There are 4 hidden switches. A switch that is on adds its own fixed numbers to the row, and there is some noise. The rows also spread widely along 5 directions, which tell nothing about the answers.
Known rows, each followed by its switches (1 for on, 0 for off):
[ 21.4  -3.4  -4.0  29.0   1.1  -6.6 -38.9  -8.6  -4.9  -5.1 -22.1   3.5
   2.9 -16.9 -10.6  17.2  35.8 -27.6  17.9 -20.1]	1 0 1 0
[ 16.2 -12.7 -13.6  21.6   5.7   2.9 -14.6  -9.3   5.1   6.3 -10.9  -4.5
  20.7 -28.1 -19.1  16.8  -7.7 -68.8  32.2 -14.8]	1 0 0 1
[  9.8 -22.8  -9.5  27.9  11.2  14.7 -24.2  -6.7  -1.0  -1.3  -6.5  -4.9
  30.4 -11.3   0.4  22.1  -9.7 -49.7  22.8 -27.6]	0 0 1 0
[ 29.3 -20.4 -32.9  45.5   1.5  14.3 -44.9   3.3 -26.8 -11.0  -9.9  -9.2
  29.4 -17.4  11.2   4.7   5.3 -44.3  29.7 -16.1]	0 0 1 1
[  0.7   6.2  -5.6  16.2  -8.8 -10.4 -14.6  -7.5 -12.9  22.2  -7.9 -16.9
   0.9  -3.2  -8.1  -1.7  -2.6 -34.7  37.7 -29.9]	0 0 1 0
[ 12.5 -22.4  -3.4  30.1  14.4   8.5 -21.4 -12.6  21.4   4.0  -9.9  -3.6
  22.2 -12.8  -2.2  32.3  17.4 -62.4  27.5 -18.9]	1 1 0 0
[ -7.2   9.6   0.3  38.9  13.5   3.2  -1.7   1.6   3.3  20.1   9.1 -12.9
  29.2 -12.7 -20.7   9.4  14.4 -71.1  40.3 -39.1]	1 1 0 1
[ 16.6 -36.9 -18.3  22.3   0.4  19.5 -54.8 -18.6   0.1 -10.6 -28.3 -19.7
  22.0  -8.4  26.5  27.3  14.8 -25.9  22.5 -10.9]	0 0 0 0
[ 23.8 -47.0 -25.6  28.4   3.6  21.9 -58.2 -10.9   4.7  -9.6 -23.9 -14.3
  34.3  -8.7  32.6  23.7   7.1 -49.5  17.7  -2.0]	0 1 1 0
[  8.1 -14.7 -10.7  23.6  -8.4   5.8 -50.5 -19.4  -1.9  13.1 -33.8 -32.5
   4.8  -2.8  26.3  20.8  40.9 -34.4  40.8  -5.0]	1 1 0 0
[ 17.4 -18.7 -16.1  53.8   3.1  11.2 -50.8  -4.2  -1.6  -4.3 -20.1 -13.6
  43.2  -7.4  10.9  11.6  39.8 -47.9  24.0 -22.6]	1 1 1 1
[ 38.9  18.2  -1.8  50.3   4.5 -22.4 -11.5   3.8 -20.0   2.1  -0.3  16.9
 -16.5 -16.5 -23.2   2.3  37.8 -42.4  39.9 -36.3]	1 1 0 0
[ 39.4 -13.9 -43.0  32.7 -31.8   4.3 -53.5   1.7 -43.1  10.8 -34.7 -20.8
  -5.7  -6.4  46.8   6.6  21.1 -45.2  58.0   0.8]	1 1 1 0

New rows, each followed by its switches (1 for on, 0 for off):
[  4.5   2.3  -6.7  10.3 -10.5  -9.7 -31.1 -11.0   2.0  28.0 -19.5 -21.2
   0.3  -5.2  -0.4   5.3  25.1 -42.3  37.5 -15.6]	1 1 1 0
[ -8.9   3.2  -6.2   1.5 -11.2  -5.5 -23.6 -19.4  -9.1  28.1 -16.9 -32.1
  -3.7   0.9   4.5   5.4  10.2 -20.7  46.7 -22.6]	0 0 0 0
[ 21.9  -2.1 -10.5  40.0   8.8   0.0  -8.5   8.9  -7.2   1.8  -1.4   8.5
  16.4 -16.0 -18.2  20.8   2.4 -61.6  26.4 -41.2]	1 0 1 0
[-10.9  -1.0 -11.0  24.3  -3.0   6.8 -30.5 -10.2 -12.2  13.7  -6.4 -29.9
  39.8  -4.4  -5.2  -2.1   8.1 -37.8  28.6 -32.2]	0 0 1 1
[ 31.1  -0.4  -7.1  43.7   1.4  -8.9 -52.9 -19.5  -6.1  -0.2 -24.2  -6.8
   7.3 -18.9  -8.7  -0.4  58.0 -27.0  23.2  -9.7]	1 1 0 1
[  4.8   0.5 -26.4   9.3 -17.5   0.6  -6.3   1.0 -24.7  28.7  -4.6 -18.7
   5.4  -6.6   4.9   5.3 -28.1 -54.9  56.9 -23.3]	0 0 1 0
[-11.8 -10.6 -18.3  16.3 -20.8   4.0 -39.3 -17.9 -19.2  19.0 -29.1 -48.8
   0.2   6.0  32.7   3.0  23.5 -16.0  54.1 -15.8]	0 0 0 0
[ -5.3 -27.5 -29.1  -6.2 -22.5  11.5 -42.2 -17.5  -5.6  22.0 -29.2 -48.8
  14.6  -2.0  36.4  15.4 -21.6 -40.5  44.6   1.1]	0 0 1 0
[-14.4  -3.9 -23.5  14.3 -23.9  10.6 -24.6  -8.1 -17.5  27.1 -28.5 -47.3
  -0.1   4.8  31.5  15.4  13.3 -41.4  65.5 -17.1]	1 0 0 0
[ 20.0   3.7 -15.9  10.5 -13.5 -16.3 -32.4 -10.0 -18.0  26.3 -17.1 -20.1
  -8.1  -6.5   6.4  -8.8   7.4 -34.4  43.2 -11.5]	0 1 1 0
[ 11.8 -17.1 -12.3   3.7  -2.9  -7.4 -41.4 -19.4  -0.1  17.7 -22.9 -23.2
  12.7  -9.0  12.6   5.8   4.9 -33.9  27.0  -3.9]	0 1 1 0
[ 43.5 -27.7 -24.9  56.2   2.1  12.8 -54.7   6.8 -15.4 -16.3 -23.5   5.8
  21.3  -8.9  25.9  25.1  37.8 -48.5  25.8 -17.8]	1 1 1 0
[ 10.8 -29.8  -7.8  19.7  10.9  10.1 -46.7 -14.8  14.7   2.6 -15.6 -19.4
  31.4  -1.4  14.7  15.9  15.1 -40.0  12.3 -16.6]	0 1 1 0
[ 18.9 -10.2  -9.4  42.1   7.5   6.2 -27.5  -7.6   3.2   1.5 -15.2  -3.7
   9.3  -5.6   3.9  20.7  33.8 -48.8  33.7 -29.3]	1 1 0 0
[  4.1  -1.0  -3.0  21.8  -1.3  -7.8 -23.9 -18.7   7.2  21.6 -18.0 -23.2
   3.3  -2.0   4.2  11.2  29.7 -44.1  41.1 -24.8]	1 1 0 0
[ 46.9 -39.6 -29.2  29.1   1.4  11.5 -73.7 -10.5  -7.9 -16.7 -34.1  -5.1
  13.8 -14.3  37.2  19.9  18.2 -32.0  18.1   9.1]	0 1 1 0
[ 41.6  -0.6 -22.9  31.8  -7.1 -10.1 -31.8  -4.5 -26.0   9.6 -11.2   2.5
 -16.8 -15.7   8.6  -2.9  15.0 -33.9  44.7 -18.7]	0 1 0 0
[ 33.5 -18.9 -34.9  37.0  -5.9  12.3 -31.8   9.1 -30.8   2.5 -11.2  -7.5
  13.8  -7.9  28.3  11.1  -2.4 -56.8  44.4 -15.6]	0 1 1 0
[ 29.1  -1.0 -13.8  24.6  -6.2 -17.0 -55.5 -20.7 -12.1  15.3 -19.3 -11.1
  10.3 -15.5  -6.7 -12.6  27.9 -23.4  25.0  -3.7]	0 1 1 1
[ 26.6   4.6 -11.1  33.2   6.1  -9.6 -21.3  -0.6 -21.3   1.6   0.5   9.9
   3.7  -8.2 -18.2   1.3   8.7 -29.9  25.0 -33.7]	0 0 1 0
[ 27.7  -8.6 -12.7  53.5  10.3  11.3 -22.4   8.1  -1.4  -4.1  -4.8   6.6
  23.6 -10.0  -1.2  21.3  18.1 -67.3  28.6 -33.8]	1 1 1 0
[ -2.2  18.1  -8.1  22.8 -11.2 -13.4 -14.8 -11.9 -15.6  32.2 -10.7 -21.5
  -0.7 -13.9 -21.3  -8.2  14.4 -41.9  49.9 -25.2]	1 0 0 1
[ 44.7 -11.2 -24.2  11.7 -13.8 -16.4 -51.4 -12.2 -12.2   5.9 -20.3   3.8
 -11.1 -19.5  10.8   3.6   8.5 -31.5  26.4   6.8]	0 1 1 0
